The rows are grouped in 2 different ways at once. Each group adds its own fixed numbers to the row, and there is some noise. The rows also spread widely along 2 directions, which tell nothing about the answers.
In the rows, zero is written as 128.
Known rows, each followed by its group in each grouping:
[108 67 137 104 140 86 94 111 117 64 133 165 171 58 124 123]
z609 Val
[100 113 150 140 110 128 119 138 141 129 84 139 133 142 138 113]
z549 gukup
[101 92 112 136 95 69 90 107 134 89 145 127 135 80 145 115]
z259 dud
[104 91 179 137 102 109 124 120 128 112 126 165 168 117 135 148]
z688 gukup
[136 121 112 92 126 100 83 109 101 123 109 138 136 120 163 127]
z135 fev
[141 108 111 108 164 189 110 113 169 133 148 137 164 117 125 160]
z688 Suke
[120 157 107 92 132 139 95 128 135 144 119 98 152 107 141 164]
z609 dud
[128 130 129 155 132 132 132 159 118 129 124 110 121 142 161 149]
z549 Pubat
[115 98 138 128 110 123 132 91 162 138 141 145 129 94 155 134]
z259 Suke
[145 114 96 93 145 127 102 134 129 118 110 131 136 110 149 132]
z135 fev
[129 67 125 100 106 90 112 111 102 54 118 178 147 82 118 98]
z135 Val
[164 118 91 131 133 151 138 148 124 82 134 119 135 108 127 144]
z135 Pubat
[146 142 154 148 137 121 110 136 156 136 171 136 129 110 131 135]
z259 Val
[156 134 117 120 112 127 145 139 110 103 115 112 120 124 155 157]
z135 Pubat
[105 47 162 148 81 22 104 89 110 72 152 202 146 54 143 73]
z259 Val
[116 114 117 120 101 104 101 114 122 105 140 137 152 110 144 159]
z688 dud
[156 126 103 107 193 187 106 139 137 70 132 131 159 86 94 133]
z135 Val

New rows, each followed by its group in each grouping:
[133 125 126 98 146 163 96 135 115 98 139 139 136 106 117 132]
z135 Val
[119 121 140 108 95 133 143 117 147 146 131 159 130 119 148 159]
z688 Suke
[148 88 80 154 187 173 139 153 156 83 151 105 153 124 135 144]
z549 Pubat
[140 91 131 125 159 125 99 133 123 96 162 159 169 102 107 153]
z688 Val
[139 133 151 107 98 98 109 114 93 106 119 161 117 108 127 123]
z135 Val
[90 132 116 92 96 89 99 109 120 124 115 133 153 115 154 147]
z609 dud
[158 88 96 123 161 133 122 132 129 66 131 112 186 87 148 164]
z609 Pubat
[143 114 116 166 142 137 149 163 119 127 137 122 126 138 145 150]
z549 Pubat
[133 151 150 105 107 106 115 131 101 126 118 153 114 123 116 131]
z135 Val
[107 80 148 86 101 32 100 98 91 131 90 181 154 74 184 117]
z609 fev
[111 109 118 117 119 91 92 118 126 109 140 145 150 108 143 160]
z688 dud
[107 122 104 92 120 123 93 107 143 101 123 127 158 79 136 166]
z609 dud
[149 99 118 142 131 123 142 154 138 98 149 138 147 134 156 186]
z688 Pubat
[150 119 148 153 134 103 103 125 146 126 171 156 153 81 125 112]
z259 Val
[113 136 107 102 126 109 100 104 131 137 123 113 141 107 147 145]
z609 dud
[145 146 139 113 113 121 103 141 98 112 120 156 130 116 115 127]
z135 Val
[176 160 97 141 178 173 140 165 151 161 141 79 146 135 143 209]
z609 Pubat
[91 89 137 114 63 34 108 112 87 100 131 169 152 107 163 137]
z688 dud
[140 112 139 138 166 134 98 158 139 107 170 152 175 114 118 165]
z688 Val
[121 110 100 80 99 104 86 99 115 71 112 133 132 99 138 130]
z135 dud
[110 134 101 100 98 124 102 126 117 86 107 123 131 108 136 147]
z135 dud
[98 130 119 126 128 131 88 121 121 151 126 120 130 136 150 123]
z549 dud
[139 115 149 106 111 101 98 133 86 104 133 161 132 101 124 107]
z135 Val
[114 105 144 118 98 126 128 128 123 86 119 149 133 104 116 121]
z135 gukup
[160 143 93 105 169 168 102 129 126 150 115 118 127 126 151 145]
z135 fev
[119 115 140 80 70 104 127 102 107 133 99 149 88 106 159 120]
z135 Suke
[174 112 94 123 147 163 140 141 131 76 138 94 138 111 117 156]
z135 Pubat
[115 102 112 135 98 89 85 105 138 106 149 128 137 81 146 118]
z259 dud
[123 107 158 160 104 57 100 124 116 127 175 164 145 89 132 105]
z259 Val
[128 161 158 148 148 131 115 157 109 154 128 140 126 146 123 128]
z549 Val
[90 131 123 132 104 88 104 128 114 133 111 131 132 136 151 127]
z549 dud
[100 131 195 163 64 91 125 130 135 163 128 149 104 128 148 113]
z259 gukup
[142 211 154 140 162 232 134 163 165 176 124 90 120 176 113 175]
z135 gukup
[127 136 149 177 105 141 118 137 173 149 134 136 143 131 124 138]
z259 gukup
[108 100 120 144 82 90 82 115 147 116 140 126 133 99 154 130]
z259 dud
[173 173 135 162 211 216 109 168 194 150 178 106 157 135 101 158]
z259 Val
[118 149 177 169 98 129 134 130 162 179 142 124 120 131 146 139]
z259 gukup
[113 81 107 137 101 89 74 96 147 88 151 142 158 72 138 126]
z259 dud
[103 95 134 133 113 55 96 122 90 121 84 162 126 110 180 96]
z549 fev
[100 98 150 109 92 100 138 111 110 158 97 151 99 121 156 114]
z549 Suke
[144 122 111 128 155 140 107 140 130 145 125 141 148 117 168 163]
z688 fev
[172 193 89 118 193 216 100 152 157 176 117 84 129 157 144 165]
z135 fev
[124 131 163 164 117 133 122 122 175 142 128 141 143 113 124 136]
z259 gukup
[107 111 114 128 114 105 96 130 125 104 147 140 162 113 142 163]
z688 dud
[119 132 117 95 121 97 98 110 127 136 128 123 162 117 143 160]
z609 dud
[154 149 158 169 119 118 109 143 156 139 180 148 140 113 133 130]
z259 Val
[161 118 113 129 99 102 144 142 100 105 125 128 114 106 150 141]
z135 Pubat
[103 123 118 81 51 70 108 104 95 92 103 146 116 92 154 117]
z135 dud
[103 103 98 90 89 93 89 98 103 71 100 123 132 91 144 122]
z135 dud
[102 43 140 112 67 54 121 69 128 83 120 179 121 55 161 97]
z259 Suke
[128 148 85 85 136 154 97 126 124 91 124 93 146 115 126 152]
z135 dud
[120 145 122 152 109 130 87 121 161 140 152 103 129 125 147 143]
z259 dud
[116 142 112 153 103 117 105 120 152 145 157 113 143 117 139 143]
z259 dud
[126 112 127 127 107 73 161 119 117 127 128 133 145 109 177 158]
z609 Pubat
[183 174 96 141 175 222 147 174 162 152 149 70 121 151 124 197]
z135 Pubat
[113 140 144 113 124 154 124 144 137 122 107 122 121 112 116 153]
z135 gukup
